There are 3 nested groupings, the coarsest first. Each group lies inside one group of the grouping before and may be the whole of it. The rows also spread widely along 8 directions, which tell nothing about the answers.
Known rows, each followed by its group in each grouping:
[ -3  -2   5  -5  28  23 -11 -10  12   7  26  40  11  -3  -9 -16  -4  -9
  -3  -9  13 -10]	Lupa neba Buz
[ 21  -8 -22 -16   5  19  -7  21  17  12   5  20  14  -7 -15   4  16 -24
   7  13   3 -18]	Lupa zed Vos
[-13  11  -1   7 -12  -7  -1  11  -1   1   1 -22 -12  -2  23   0 -15  -4
  33  16 -12  14]	Zitug Dil fedo
[-18   1  17  26   5 -33   8   8  -4   7   3   6 -22  11   0  -3 -25   8
   0   4   2  17]	Zitug Dil mumu
[ 24   9 -28   9  -8  -4  10 -15  -3 -11  -1 -27   5   2  -6  21   4  30
  -8 -15 -23   8]	Zitug pazu Poge
[-18  15  12  -9  -4 -16 -12  10 -22  19   5  11  -5  14 -13 -21  -2   5
  17  -4  17  -3]	Lupa gidun sodug
[ 13 -11  13 -16   2  -2  -6  -7   6  -5  -7   0  10   5  -3   5   1  -2
 -20   7  -9  10]	Zitug Dil Geguf
[-30   1   9  12  -7   6   7 -10   4 -19  -9   9   4 -18  27 -24   8 -13
  18  27  15  -9]	Lupa neba sugi
[  4   7  -9  19   5   0   6   7   1   5   0  15  -1 -10 -12 -16   3  -7
  15   8  24 -16]	Lupa neba leb
[ 32 -12  -1 -10   6  30   2 -20   8 -11   2 -13  15 -10   9  16   0   2
 -11  -3 -22   9]	Lupa movuz metap
[-25   7 -10  19   4  -8   7   7  -1   6  12  20 -11   4   4  -8  -6   6
  11  -1  10  -4]	Lupa gidun gido
[-26   9   4  -8   0  -1 -10  12  -1  13  15  19   0   1   7 -14   1  -8
  22  10   8  -3]	Lupa zed bog
[-10   0   4  -8  17   8 -20  27   8  28  18  31  -2   6 -15  -3  -5 -21
  20  -1  13 -12]	Leg lik zaf
[-16   2  23  13   4  -5  -2  10   0   5   9   3 -16   6   8   2 -23  -3
  18   3  -5   6]	Leg pefif tulif
[ 22  -3   2   4 -11  19   9 -16   3 -23 -19 -24   9 -13   5   2   5  -4
   4   7 -10  -6]	Leg pefif Magob
[ -8 -10  29 -11  -9 -16   1  -7  -7  -3  -6   7   2   6   4  -4   2   7
 -16  11  -1  13]	Lupa zed Kod
[ -2 -11  13 -12   3  -8 -10  31   0  20   3  10 -10  10   2   3 -15 -13
  15  17   2   6]	Lupa gidun vun
[  9 -21  19   1  13  -3  -3  17  12  13   9  16 -10  10  -6  25 -16  -6
 -16   5  -3   9]	Leg lik tek
[ 17   1   8 -21   1   9 -13  -6  -6  11  16  -9   1  22 -10  34  -9  26
 -19 -24 -28  21]	Leg pefif Magob
[  1   2  13   5   5   4  -4   3  -1   3  -7  13   4  -6 -17 -21   5 -16
  11   4  23 -18]	Leg lik tek
[ 21   5  -5   2 -13 -23   3   9 -11   7 -13 -28  -8  12 -13  17  -6  16
  -2   0 -12  17]	Zitug Dil mumu
[-28  14   3  -7   3  -6 -14  10  -7  20  24  22  -8  24 -10   9  -4  15
   0 -17  -2   5]	Leg pefif Magob
[  5 -18   8 -30   1   4 -14   5  13  -8  -7  12  17   3   4  -4  13 -16
 -12  21  -8  -3]	Zitug pazu Poge
[-21  15  -6 -15  -4  28 -14 -14   2  -7  13  -3  12  -2  18   1   7   2
  18  -8 -16  -3]	Leg pefif Magob
[ -4  11   1  28  10   8  13 -35   4 -20   2  -2   7 -15   7 -20  -7   6
   1  -9   2  -2]	Zitug Dil Geguf
[-23  -3  21  -4  -6 -26  -2  13  -7  10   2  20  -8  12   1  -7  -1   0
  -2  15   8   7]	Lupa zed Vos
[ -7   1   7  17   6 -26   2  14  -4   5  -2  17  -7   6 -15 -21  -8  -3
  10   7  17  -8]	Zitug pazu Poge
[-16  15  -9  10  -8  -5  -7  14  -1   5   2 -22 -12  -3  19  -5 -14  -5
  41  10 -10   8]	Zitug Dil mumu
[ 13   3   1  35   2  -7  20 -21   2 -17 -10 -21  -6 -14   6  -8 -17   4
   5   2  -3   7]	Zitug Dil mumu
[ -1  -3 -13 -10  -8   0  -6   9   9   2   7 -17  -3   9  18  33  -7   9
  -1   6 -33  22]	Zitug Dil Geguf

New rows, each followed by its group in each grouping:
[  1  16  14  -3  18  -2 -18  -4  -9  13  21   9   0   9 -16 -25 -18   9
  19 -21   4   0]	Zitug pazu Poge
[-27   6  -3   5  -1  10  -9  16  10   8  10   7  -6  -5  20   2  -5 -16
  34  11  -3  -6]	Leg lik zaf
[-31   3  14  21   5  -5   2   6   3   2   2  19  -9  -5   8 -17  -8 -14
  21  11  17  -9]	Leg lik zaf
[-11  -5   0  -6   2  28  -2 -21  15 -19  -8  11  22 -19  16 -14  20 -20
   6  10   4 -19]	Leg lik zaf
[ 26   6   2  26   2   0  13 -12  -1 -12 -18 -17   3 -17 -11 -23  -7  -8
  16   5  12  -9]	Zitug Dil Geguf
[  5 -11   0 -20 -15   9  -7  11   6  -3  -6 -16   0   7  16  31   2  -3
  -2  14 -28  11]	Leg pefif Magob
[-11  -6  16  -1   7   4  -9   1   4   9  13   7  -5   5   9  11 -14  -1
   4  -2  -9  10]	Leg lik zaf
[ 17  18 -22   0 -28 -12  10   3 -17   2 -14 -29   3  -4 -12   6  17  16
  15   4  -1  -3]	Lupa zed bog
[ 23  -6   5   9  14  -3  -3   6   6   5  12  -3  -6   5  -7   7 -25   6
   4  -6 -12   9]	Zitug pazu Poge
[-14  17   5 -11  -4   4  -9 -21  -7  -7  -2  -3  14  -1   4 -22   9   3
   7  -3   1  -1]	Zitug Dil Geguf
[ -5 -15   9   1  -6 -15   4   9   3   2  -2   3  -9  12   2  34  -3   9
 -24   7 -11  14]	Leg lik tek
[-16  -3  -5   6   2  15  12 -25   6 -22  -6  19  14 -14  16 -24  16  -8
  -3   7  11 -16]	Lupa gidun gido
[ -8   0 -19  18  -4 -11  14   9   7   0   4  11  -7  -1   1  16   5   9
  -6  12   5   0]	Lupa neba leb
[  5  -7   5  14 -10 -11  11  11   0   0 -10  -2  -6  -8   1  -1  -4  -8
  11  20   4   1]	Lupa zed Kod
[-13  11 -10   8  10   8  -5   4   2  12  24  15  -7  12  -8  16  -9  12
   4 -19  -6   1]	Leg pefif Magob
[-13  -1   5  -2 -16 -10   2  16  -2  -3 -17   0  -5   5   1   5   9  -6
   6  19   2  -3]	Leg pefif Magob
[  4 -12   2 -20   1   9 -15  26  11  13   9   8  -2   2   7  12  -6 -16
  12  22  -8   5]	Lupa neba Buz
[-28   3   7 -10 -19 -10   0  -1 -11  -7 -13   3   3   1  15 -16  14  -2
   9  19   6  -4]	Lupa gidun sodug
[-26  23 -17   6  -1 -10  -7  18  -3  16  13   6 -10   7   1  -6  -3   0
  28   1   5   1]	Zitug Dil fedo
[ 19 -12   8  12 -14 -17  13   5  -3  -3 -13 -22 -10   5  -3  33  -8  14
 -17   6 -13  15]	Leg lik tek
[-28  14   0   3 -14 -17   0  -4 -13   0  -6  11   1   8 -10  -3  20  13
  -6  -1  15  -8]	Leg lik tek
[ -5 -12   0 -11 -24  -7   3  11   3 -10 -28  -8   6  -2  10  13  22 -10
  -5  28  -3  -3]	Leg lik zaf
[-21   2  12 -12  14 -14 -16  -5  -3  11  26  24  -2  25  -2   3 -10  23
 -17 -15 -10  15]	Zitug pazu Poge
[ 34 -18  35 -14  -2 -10  -8  34 -10  16 -20  -8  -7   1 -16  -9 -13 -25
  17  29  10   3]	Lupa movuz metap
[-17   0   7 -14   8  -9 -13  10   4  14  14  20  -2  16   0   5  -4   0
  -8   4  -3  12]	Zitug Dil fedo
[ 10   3 -24  23  -2   9  13  14   5  -1  -7  -1  -3 -18  -1 -15   0 -16
  34  13  13 -21]	Lupa gidun gido
[  8  -1  18 -18 -10 -20  -4  -5 -16   9  -2   5   4  16 -20   6   8  20
 -25  -5   0  14]	Lupa zed Kod
[  6  -6  -2  -9   6  -9 -11  36  -1  29  12  18 -12  18 -15  10 -12  -3
   7   2   2   3]	Lupa gidun gido
[-25  12 -23   7   0   6   7 -15  -2  -4  16  12   5   2  10  10  11  18
  -6 -10  -6   2]	Lupa movuz metap
[-24   5  18 -19 -12 -37  -5   0 -16   5 -10  11  -1  26 -10  -3  14  17
 -27   4   6  16]	Zitug Dil fedo
[ 22   5 -12  15  -7  19  16 -27   4 -23 -10 -26  11 -12   3  12   6  10
  -3  -9 -16  -4]	Leg pefif tulif
[  6  -2 -12  -1  20  24  -5  -4  13   4  15  37  17 -11 -16 -14   9 -14
  -1  -1  19 -21]	Lupa neba Buz
[ -4  -6  24 -19   6   9 -11  -5   3   6  14  11   5  -1  11  -6  -8  -6
   2   6  -6   8]	Lupa zed bog
[-17  16  13  -8  -7  -9  -6 -23 -12  -4   3 -10   4  11   5  -6  -2  21
  -5 -10 -10  17]	Zitug Dil Geguf
[ 19 -10   2  -1  12  -4   3  -4  10  -1 -13  25  15  -1 -29 -13  13 -13
 -25   6  19 -14]	Zitug Dil Geguf
[-29  10   7  -5  -7 -24  -1  -6 -20   7   4  23   0  20 -11  -8  10  21
 -19  -8  13   3]	Lupa gidun sodug
[  0  -3  19   4 -16 -21   1  18 -11   5 -15 -16 -13   6  -2   9  -7   0
  10  16   1   7]	Leg lik tek
[ 32  -5  14 -36  -2  -2 -27  27  -4  22  -4 -21   0  15 -13   9 -11  -9
  10   8 -17  15]	Zitug Dil mumu
[  6   0  10   2 -18  13  11 -22  -1 -29 -24 -25   9 -14  14  -6   9  -3
   6  12 -10  -3]	Leg pefif Magob
[  1  -7  -4  10  17  10   5   0   9   3   6  35   6  -7 -13 -19   3 -17
  -1   3  23 -21]	Lupa gidun sodug
[-20  -4 -12   5  15   3  -1  13  10  14  25  33  -8   9   4   9 -11   1
  -1  -4   1   0]	Lupa gidun gido
[  3  -9  -2   8  12  15   8 -33  16 -28   5   2  14 -10  18  -2  -1   6
 -15  -3 -16   2]	Zitug pazu Poge
[ 28  -2  -2   6  -2  -8   7  14 -11   9 -16   1   0   0 -30 -15   3  -5
   7   3  21 -13]	Lupa gidun gido
[-42   5  11  -6 -11  -8  -4   4  -8   0   1  11  -4   4  24  -9   6  -2
  12  18   2   6]	Lupa movuz metap
[-29 -13  18  -5  -4   2   6 -17   8 -21  -4  16   5   4  22   7   7   0
 -25  12  -8   6]	Leg pefif Magob
[ 27 -17  12   1   1  -6   8  11   6  -3 -21   6   3   2 -22   9   6 -12
 -18  13   7  -8]	Leg pefif tulif
[ 21  -6  -3   2   2 -11   0  17   4   0 -17   6   6  -4 -22 -17   6 -17
   8  18  15 -17]	Zitug pazu Poge
[ 20 -24  15 -12  11  15  -4   7  16  -4  -9  22  10  -1 -12   4   5 -26
 -18  15   4 -10]	Leg pefif Magob
[ 20 -22  10 -25 -19 -11   1  12  -3  -4 -30 -10   8   4  -2   6  14  -8
 -14  26  -1   1]	Lupa gidun vun
[ 15 -13  -6 -18  -6 -11   1   9   6   0 -19  11  12   7 -16   9  22  -7
 -27  18   3   0]	Zitug Dil fedo
[  4   5   5  16   8 -11   3  13  -3  20  20  10 -15   4 -10   2 -22   6
  13  -4   5   6]	Lupa zed bog
[ -6  16  -2  22  11  -4   6 -25  -4  -5   9   0   0  -2  -4 -13  -9  17
  -2 -19   0   6]	Zitug Dil mumu
[ 13   3 -12  40   7  -2  22  -7   8 -11  -8  -3  -4 -17  -6 -13  -8  -7
  11   7  13  -9]	Zitug Dil fedo
[ -8   7 -30  13  11  18   8 -32  17 -17  11   8  16  -9   9   2  10   8
 -15 -14 -10  -5]	Zitug Dil mumu
[ 23   9 -24 -13  -7  25  -5  -5   0  -3  -5 -11  20 -13  -9  -2  21   0
  12   1   2 -13]	Lupa neba sugi
[ 15 -10 -12  -8  -1  24  -5  14  13   2   2 -14   2 -11  21  10  -9 -18
  28  16 -15  -2]	Lupa gidun vun
[ -5   5  17   0   1 -13   6 -26 -19  -5  -6  19   9   8 -21 -26  11  14
 -23 -11  23  -6]	Lupa gidun sodug
[  5  -5 -31  26   6  16  19  -1  18  -9   0   8   4 -19   8   2   3 -12
  10   7   6 -18]	Lupa gidun vun
[-30  12  -1  -1  -2  -5  -3 -18   0  -6   9   6   4   8  12  -3   3  15
  -7  -5  -9  10]	Zitug Dil Geguf
[ -2  11  -2   7   9   3  -7 -15  -1  -2  23 -12  -4   6  11   6 -22  23
  10 -19 -25  16]	Zitug pazu Poge
[-15   5  22 -20   1 -11 -15  -1  -8   7   1  10   5  13  -4 -17   2  -2
  -3   5   6   9]	Zitug Dil fedo
[  3  -2   8   3   8  11   3 -13   5  -2  12   9   5  -8   5  -6  -7  -1
   1  -1  -1   1]	Lupa zed bog
[ 13 -19   1 -30  -6   6 -10   7  16  -7 -16  -1  17   0   6  11  14 -18
 -17  26 -13   4]	Zitug Dil Geguf
[  7  13  -5   4  22  10 -11   2  -2  21  27  28   2   3 -27 -10  -5   5
   6 -17  19  -9]	Lupa neba leb
[-29  16   5  23  -2 -21   9  -6 -15   0   1  20  -9  12 -19  -9   4  19
  -6 -12  19  -6]	Leg pefif Magob
[ -7  -7  27   7  17  -8  -4 -10   3  -2  13  10  -5   6   8 -13 -26   4
  -1  -2  -5  12]	Zitug pazu Poge
[-15   9 -21  21   2  -1   4  15   7  11  15  10 -11   3  -5  18  -3   5
  11  -6   3  -6]	Leg lik tek
[-22  -6   8   0  17   1   0 -27  10 -16  11  32  13   2   6 -16   5   5
 -25  -5   1  -2]	Zitug pazu Poge
[ -5   0  -1  16  17   0   8 -11  10  -4   4  27   4  -4  -8 -16   1  -7
 -11  -1  15  -6]	Zitug Dil fedo
[ -1  -4   9 -16  -3   6 -13  13   3  14  14   1  -3   1  11   9 -11  -5
  16   8 -15  12]	Lupa zed Kod
[  4   0   4  27  -3 -28  14   8  -2  -1 -12  -8 -15   3  -7   0 -14   4
   0   9   3   9]	Zitug Dil mumu
[ -1  -5  -2 -29 -10   8 -11  -2  -2   4   7 -12   5  12  18  24  -1  13
  -5  -1 -27  17]	Lupa gidun vun
[-12  10   9  -1   1   3  -7 -20  -3 -10  10 -13   4   0  20 -12 -13  12
  15  -7 -18  10]	Zitug pazu Poge
[ 16  -8   6  27   2   2  19  -1  11 -14 -15  -3  -4 -12  -2   4  -6 -11
   2  11   3  -8]	Leg pefif tulif
[ -4   1  12  -4  16   9  -5 -11   4   3  13  26   6  10 -14   2   1   4
 -18 -15   2  -5]	Leg pefif tulif
[ 17   5 -13  12  -4   3   5  15  -2   8  -3 -16  -7  -8  -1  -1 -11  -6
  32   5   2  -6]	Lupa gidun vun
[-26   9   8  12   3   5   0  -9   1  -5   0  18   4  -9   2 -24   7 -11
  13   4  21 -18]	Leg lik tek
[-11  -6   5  14  -6 -15   9   2   6 -16 -13  -3  -3  -7  15 -13  -3  -7
  11  22   0  -1]	Zitug pazu Poge
[ -2   2  12  11  -1   8  12 -31  -1 -14   5  -7   5 -12  16  -9  -6  10
  -1  -3  -6   7]	Lupa zed bog
[-25  16  11   2 -11   6 -13  11  -8   6  11 -22 -16   4  26   2 -23   1
  46   3 -18  12]	Leg pefif Magob
[-55   6  20 -18 -25 -24  -4 -11 -14 -11 -15  13   6  14  13  -6  30  13
 -18  13   9   2]	Leg lik tek
[ -7   9  -2  27   5 -23  13   1 -16  10   5  18 -14  11 -21 -11  -8  20
  -1 -14  20  -2]	Lupa gidun gido
[  3  19   7  15  13   6  -3 -15  -5   3   8   2   2  -7 -10 -33 -11  -4
  23 -12  13  -5]	Zitug Dil fedo
[ -3 -16  19  21  11  13   6  -2  18  -9   1   6  -6 -16  21  -3 -19 -23
  14  14  -1  -1]	Leg lik zaf
[ -7   8 -10  14  -4  16  12 -32   3 -22   3 -10   6  -5  14  11   3  18
  -7 -13 -16   2]	Leg pefif Magob
[ -9   1  48  -8   4  -4 -10 -12 -13  -2  -6  13   5  -4   0 -41  -4 -10
   8  14  24   0]	Lupa neba leb
[-18   3  35  20  -6 -33   4   6 -18  10  -3  -5 -22  12  -1  -2 -22  12
   7   2   6  15]	Leg lik zaf
[ -2  12   9   8   8  16 -12   1   4   3  11 -16  -4 -12  16 -21 -25 -16
  47   6  -7   2]	Zitug Dil Geguf
[  7  -5   0 -21 -16   2  -4  -1  -3  -3 -15  -9  12   4  -8  15  23   2
 -14   6  -4  -3]	Leg lik tek
[ -8   3  43   1  -1 -25  -4  -4 -20   6  -4  10  -8   9 -11 -24 -10   9
  -3   8  22   8]	Lupa neba leb
[-21  23 -15   9   9 -14 -10  16  -5  24  24  16 -10  15 -15  -2 -11  11
  15 -15   5   2]	Zitug Dil Geguf
[-10  17  16  10  10 -23 -13   7 -16  17  15   6 -13  14 -16 -22 -23  13
  23 -13   8   4]	Zitug pazu Poge
[ 15  -1  16  -7  11  -1 -17  26  -2  27  18   4 -12  10 -12   5 -23  -3
  18   5   2  11]	Lupa neba leb
[ 24 -19  10  -9  -7  13   3   4   6  -9 -12 -16   1  -9  17   4  -9 -13
   8  19 -13   6]	Lupa gidun gido
[ 41 -10  10  11  12  -2   6  -7   5  -1  -7  -8   0  -1 -21   4 -16  -1
 -15  -3  -2   7]	Zitug Dil Geguf
[-30   0  11  10  -1 -19   0  13  -6  13  17  10 -20  14  15   4 -22   8
  10   5  -3  15]	Lupa gidun sodug
[ 17  -6  14  -5 -16 -23  -1  12 -13   9 -18 -15  -5  14 -17  20   3  12
 -11   4  -3  10]	Leg lik zaf
[  1   2 -18 -11 -23  -3   2  14  -7   0 -15 -20   1   1   8  18  17   3
   9  18 -13   5]	Lupa movuz metap
[ 39   5 -14  -2   4  -3  -5  26  -6  30  14  -9  -8   8 -31  21 -12   9
  10  -9  -4   4]	Lupa zed bog
[ -3  -9 -13  27  -8  -7  15  16  13  -1   2 -12 -17  -2  15  36 -14   3
   7  11 -17  10]	Leg lik zaf
[ 43  -7 -16 -14   8  27  -8  10  11   7  -2   4  17 -11 -22   3  12 -15
   5   7   8 -17]	Lupa neba sugi
[ 13 -13 -17  23   6  -4  17  13  15   3   4  19  -4  -8 -10  15  -2  -5
  -8   9   4  -5]	Lupa zed Kod
[-41   3   6   2 -11   3   4  -8   4 -20  -9  14   4  -5  22 -13  15 -10
   6  18   6 -10]	Leg pefif Magob
[  5  -1   2  11   1  20  -4   2  10   2  14 -24 -10  -8  27  23 -26  -1
  28  -2 -28  13]	Leg lik zaf
[ -4  -2  10  22   1  11  21 -46  -2 -30  -7  -1   8 -16  19 -24   0  10
  -7  -5   3  -1]	Lupa gidun gido
[-13  -3  -7   6   9  25   1  -8  18 -12   6  23  10  -9   7  -5   6 -16
   2   3   3 -16]	Leg pefif Magob
[  3   1   0 -20  -3  -5 -14  29  -6  22   1   6  -2  10  -8   0   0  -8
  18   8   5  -4]	Lupa gidun vun
[-29   0 -15  14   0   4  16 -19   6 -16   1  22   9  -6  15  -9  15   3
  -8   3  11 -12]	Lupa gidun vun
[ 13   5  19 -14  -9 -15 -17  25 -18  27  -2 -14  -9  18 -22  10 -10   6
  14  -4  -1   9]	Leg lik zaf
[-26  16 -27 -10 -17  -5 -13  26   4   9   4 -11  -5   6  19  12   5  -3
  31  17 -15   5]	Zitug Dil Geguf
[-30  13  -1  16  13 -17  -3   2   0  14  25  23 -11  16  -5   1 -16  15
  -1 -12   3   9]	Zitug Dil Geguf
[-21  -2   8  -9   0  14  -3 -11   9 -10   3  12   9   1  17   6   7  -4
  -6   4 -10  -2]	Leg pefif tulif
[-14  18 -12  41  12   2  14 -23   3 -16  11   1  -2 -15   8 -24 -14   9
  24 -13   4  -8]	Zitug pazu Poge
